The rows of a group lie close to one hidden flat surface of 7 dimensions, which may be shifted away from zero. Surfaces can cross.
In the rows, 128 means zero.
Some rows, each with its group after it:
[128 149  86 125 144 148 143 125 132 133 121 100 104]  nili
[ 98 100 124 101 149 147 100  75 135  77 103  75 122]  nili
[105  89 154  96 153  96 117 122 114 179 109 110 165]  vumaf
[123 160 111 127 105 142 145 108 100 203 159 100 131]  nili
[174 127  83 188 157 127 141 192 133 133 117 132 124]  vumaf
[152 130 178 204 112 134  94 159  91 163 118 108 140]  nili
[157 128 123 205 159 151 117 157 123  82 109 153 126]  vumaf
[134  89 136 210 115 140 101 109 122  61 141 159 173]  vumaf
[ 84  70 141 120 109 120 109  93 129 145 120  86 145]  ribi
[ 73 117 183 130 108 153 111 117 135  87  85  85  80]  kefur
[122 133 104 134  19 101 150 121 124 128 167 116 166]  ribi
[100 179 145  66 130 144 153 106 127 116 112 130  81]  kefur
[114 151 203 105 116 116 109 156 111 154  98 106 102]  kefur
[ 86 120 109 110  98 139 162 125 166  73 115 139  91]  kefur
[135 152 125 111  83 124 118 104 125  86 138 101 130]  ribi
[104  59 118 166  89 104 114 139 142  95 107  78 154]  ribi
[101 118  79 111 178 140 157 109 135 130  92 119 131]  vumaf
[136 155  57  92  64 115 170 111 140 104 161 123 143]  ribi
[173 151 132  82 177 107 105 165 137 117  96 101 104]  ribi
[122 119 114 103 131 123 131 149 135 174 115  63  97]  nili
[156 142 164 114 112 101  98 153 119 144 120  94 124]  ribi
[130 110 120 153  58 150 118 118 146 105 173 101 107]  vumaf
[162 157 126 127 175 148 112 141 131  97 105 108  91]  kefur
[200 181 135  86 151 110 114 156 126 146 154 141 116]  vumaf
[ 88 100 154 121 131 129 117 104 127 140 119 112 142]  vumaf
[169 152 134  89 151 129  84 120 130  47 101  87 114]  ribi
[ 63 163 194 171  81 169 153 116  98 129 105 153 103]  kefur
[168 129 187 192 138 141  51 123  84 108 118  98 155]  nili
[ 78  86 104 133 140 136 142  85 137  86 120 154 154]  nili
[175 162  97 115 179 147 115 105 130  62 132 156 131]  vumaf
[116 148 124 123 111 131 148 125  96 230 142 104 132]  kefur
[101 147  99  95 124 151 148  83 116 172 138  99 121]  kefur
[149 174 141 131 143 138 131  96  94 113 141 195 169]  kefur
[149 194 107 154 156 191 128  87 100  97 137 153 112]  nili
[119 105 130 123 110  97 131 115 112 188 154 148 186]  ribi
[157 139 129  73 141 103  97 105 109 176 146  77 152]  nili

New rows. What belongs after each?
[110 133  64  69 141 149 154  98 163 100 123  91  87]  kefur
[ 99 106  93 152  96 129 161 108 143  94 149 170 157]  kefur
[ 71 131 182 147  84 137 146 148 126 158  97 106  88]  kefur
[ 94  90 191  90 105 109  81  76 122 104 115  97 158]  kefur
[100 194 121 149 119 175 176  98 108 102 127 195 118]  kefur
[143 110  52 100 142 136 117  57 129  97 156  91 170]  nili
[ 96 112 120  54 178 107 145 104 149 109 104 144 128]  nili
[172  90  86 111 136 108  92 122 147 104 149  73 153]  vumaf
[120 114 135 101 168 106 125  88 121  92 128 203 189]  nili
[104  83 137 141 145 111 133 193 158 135  73  80  86]  nili
[ 73 159 150  83 111 152 145  74 118 121 116 122 105]  kefur
[103 138 124  69 108 118 146 125 136 175 128  70  91]  ribi
[130 142 141 180  86 167 123 104 127  85 166 165 127]  vumaf
[195 133 141 181 152 124  78 141 100 116 126 112 161]  nili
[103 145 123 155  82 179 128  95 137  52 117  85  85]  ribi
[106 103  55 161 117 153 164 102 150  93 141 132 128]  kefur
[141 161  97 133  50 120 153 139 128 105 148 113 128]  ribi
[162 173 134 111 169 138 108  94 104  83 129 165 149]  kefur
[125 162 128 118 150 170 126  72 113 107 137 141 115]  ribi
[159 163 188 124 146 135  88 122 108 100 131 154 122]  vumaf
[133  97 148 174 120 129  97 167 136 127 110  74 104]  vumaf
[ 77  90  71 136 128 126 182 126 154 131 123 152 141]  nili
[135  82 119 156 124 119 104 119 137  82 131 121 159]  kefur
[ 85  94 144 165 134 113 150 152 112 194 101 141 155]  vumaf
[ 75 173 174  60 117 147 134  71 108 127 112 118 103]  kefur
[ 99  96 126 127 156 108 139 155 124 186  88  97 135]  vumaf
[175 149  97  92 123  98 131 132 128 163 177 157 160]  vumaf
[118 118 178 164 132 150  90 129 121  79  83  97 103]  kefur
[172 139 131 140 135 121  95 122  99 152 140 107 158]  nili
[189 137 109  97 151 118  92 131 138  99 145 102 125]  vumaf
[123 137  95 160 111 152 157 168 146 149 123 105  72]  vumaf
[ 54 150 175 136 133 174 156  86 114 107 105 187 109]  nili
[139 116 105 142 118 126 122 131 123 158 133  83 139]  nili
[167  84 108 145 110  65 106 186 142  90 110 106 174]  ribi
[146 124 131 118 129 120 100  70  98 127 160 131 190]  nili
[100 120  89 128 160 162 147  75 130 117 133 149 134]  ribi
[125 134  99 114  79 133 127 114 145  56 122  71 107]  ribi
[182 124 122 126 145 104  93 145 113 153 134  93 159]  nili
[ 82 128  92 122 129 139 182 114 138 146 125 163 126]  nili
[ 87 124 158 141 107 130 140 124 109 169 125 134 134]  nili
[112 126 180 147  99 135 114 120 115 138 140 142 128]  vumaf
[ 88 133 155 164  57 171 141 110 138 110 153 125  79]  vumaf
[125 176 146 119 153 161 112  82  82 169 120  99 125]  kefur
[124 100 135 150 124 118 104  61  97 105 155 174 220]  nili
[130 162 182 168 130 164 117 125 111  94 118 169 102]  vumaf
